There are 4 ways to turn a row about zero (a turn may also mirror it). The second row of each pair is the first, turned, with some noise. The first 24 pairs use one turn. New pairs use 2 turns, one after the other, and a turn may come again.
Some pairs, each with its turns in order after it:
[-0.03  3.78  4.40  0.03  0.64]
[-2.78 -4.32  2.37 -0.40  1.28] -> N

[-2.06 -0.43 -1.01  0.14 -1.70]
[-1.38 -0.96 -2.07 -1.29 -0.31] -> U

[0.31 1.00 0.19 0.18 4.35]
[-2.52 -0.81 -2.31 -1.67  2.40] -> N

[-1.27  1.98 -0.62 -4.38 -0.42]
[-0.45 -1.07 -4.38 -2.50  0.02] -> E

[-0.36  1.06 -0.15 -0.79 -0.50]
[-0.94 -0.11 -0.11  0.59 -0.89] -> U

[ 3.62 -7.40 -2.51  2.03 -0.29]
[4.03 5.50 4.55 0.10 3.15] -> E

[-3.99 -2.15 -1.91 -0.10 -1.01]
[-0.65  4.98 -1.06 -0.76 -0.60] -> Z

[ 2.66 -1.33  1.26  2.92  1.61]
[ 3.36  1.75  2.30 -1.24  0.99] -> U

[ 1.56 -0.25  0.69 -1.10  1.72]
[-2.18  0.43 -0.53 -1.22 -0.46] -> N

[ 3.01 -1.64 -2.35 -3.22  2.20]
[ 2.44 -1.55 -0.59  4.33  1.80] -> U

[ 3.86  0.03  0.08 -0.70 -1.32]
[ 2.24  2.44 -0.98  2.34 -0.45] -> U

[ 0.87  2.98  2.40 -1.09 -0.88]
[-1.03 -1.94 -0.62 -1.78 -3.11] -> E

[-0.75 -3.31  2.52 -1.50 -0.80]
[ 4.38 -1.12  0.08 -0.33  0.37] -> E

[-2.73 -0.62 -0.15  1.92  4.07]
[-2.99  0.66 -3.66  0.35  1.61] -> Z

[-2.45  0.25  0.50  0.19 -4.93]
[-3.13  1.43 -3.45 -2.13 -1.36] -> U

[-0.79  0.95 -1.34 -2.36 -1.62]
[-0.11  0.80 -3.29 -0.78 -0.43] -> E

[-3.44 -0.89  0.31  2.87 -1.80]
[ 4.54 -2.00  0.07  0.21  0.56] -> N

[-3.85 -3.50  0.05 -3.70  1.47]
[ 0.39 -1.38 -4.51  0.37 -4.22] -> N

[ 1.95  0.73  0.35  0.42 -2.54]
[ 1.95 -0.57  2.24  1.24 -0.08] -> Z

[ 3.45 -2.38  1.55  1.41  0.21]
[-2.04 -1.71  3.18  1.97  1.04] -> Z

[ 1.20 -3.22  0.75 -2.99  0.60]
[-1.49  1.43 -1.11 -1.44 -4.08] -> N

[-1.44  2.33 -2.09 -0.85 -0.93]
[-1.99  0.73 -2.80  0.37 -0.16] -> E

[ 1.22  0.74  3.32  2.81 -2.28]
[ 0.80 -1.29  1.19  4.56 -1.03] -> Z

[ 3.43 -0.80  0.46  0.99  3.13]
[-2.46 -3.39  0.99  0.18  2.47] -> Z

New pairs. What belongs after each?
[-4.30  0.76 -0.05  4.75 -3.63]
[-4.22 -1.24 -4.25  4.15  0.64] -> U U

[-1.82 -1.24  0.46  1.98 -2.10]
[-0.07  0.57  1.11 -1.53 -2.91] -> Z U

[-3.40 -1.99 -1.59 -0.01  1.20]
[-1.53 -0.80 -1.24  0.10  3.79] -> E Z

[-0.74  3.28 -0.95 -0.71 -1.52]
[-1.47  3.28  1.51  0.05 -0.12] -> Z N

[-0.03  2.10 -0.98  0.65  2.65]
[-1.26  0.30  1.79  1.96 -1.51] -> U Z

[ 4.43  2.22 -1.79 -0.68 -0.76]
[-3.94 -2.54  2.64 -0.41 -0.66] -> Z Z

[-3.95 -4.31 -3.81 -1.78 -0.37]
[-5.59  1.26  2.81 -1.21  2.83] -> E E

[ 0.33 -2.04 -2.66 -1.51  0.24]
[ 3.08 -1.70 -0.27 -0.43  1.29] -> U U

[-1.62  2.21 -1.76 -1.00  0.91]
[ 1.06 -1.69 -1.15  2.64 -0.33] -> Z U

[-3.04 -0.87  0.48  3.90 -0.52]
[ 2.89 -0.21  1.01 -2.96  2.81] -> E N

[-2.18 -3.04 -1.00  0.84  0.44]
[-1.15  0.89 -0.17 -2.53  3.09] -> E N

[-0.74 -1.48 -1.85  3.73  1.77]
[ 0.00 -3.32  3.24 -1.08 -0.82] -> Z U

[-2.00  2.10 -3.47  2.67  1.17]
[-0.16  1.83 -3.62  0.63  3.23] -> U U

[ 2.06 -0.55 -1.73 -0.75 -3.76]
[-0.86  0.52 -1.09  1.98 -4.02] -> E U

[-1.37 -0.83 -1.18  3.95  0.86]
[ 2.58  0.09 -1.00 -3.46  0.52] -> U E

[-2.65 -1.63  1.77 -2.37  1.60]
[ 0.59  3.76  2.23 -1.01  0.06] -> N Z

[ 0.39  2.72 -1.57 -5.20 -1.48]
[ 1.01 -1.39 -1.77 -5.36 -1.58] -> U U

[ 5.42 -1.35 -1.80 -0.75 -0.50]
[-4.24 -2.71  1.73  2.57 -0.66] -> E N

[ 0.29 -0.56 -2.62 -0.27  2.86]
[ 1.11  0.59 -1.94 -2.04  1.96] -> N Z

[ 2.06 -1.29  0.77  2.18 -0.51]
[-1.13  1.05  1.08  2.69 -0.16] -> N U

[-1.52 -4.51  2.54 -3.73 -0.71]
[-5.77  1.60 -2.34 -0.94 -1.78] -> Z U

[-3.07 -0.86 -0.97 -1.59 -0.59]
[ 0.35  0.33 -0.05 -1.14  3.51] -> E Z

[ 0.20  1.53  0.05  4.13 -1.10]
[ 2.35 -0.97  2.43 -1.69 -2.77] -> U Z

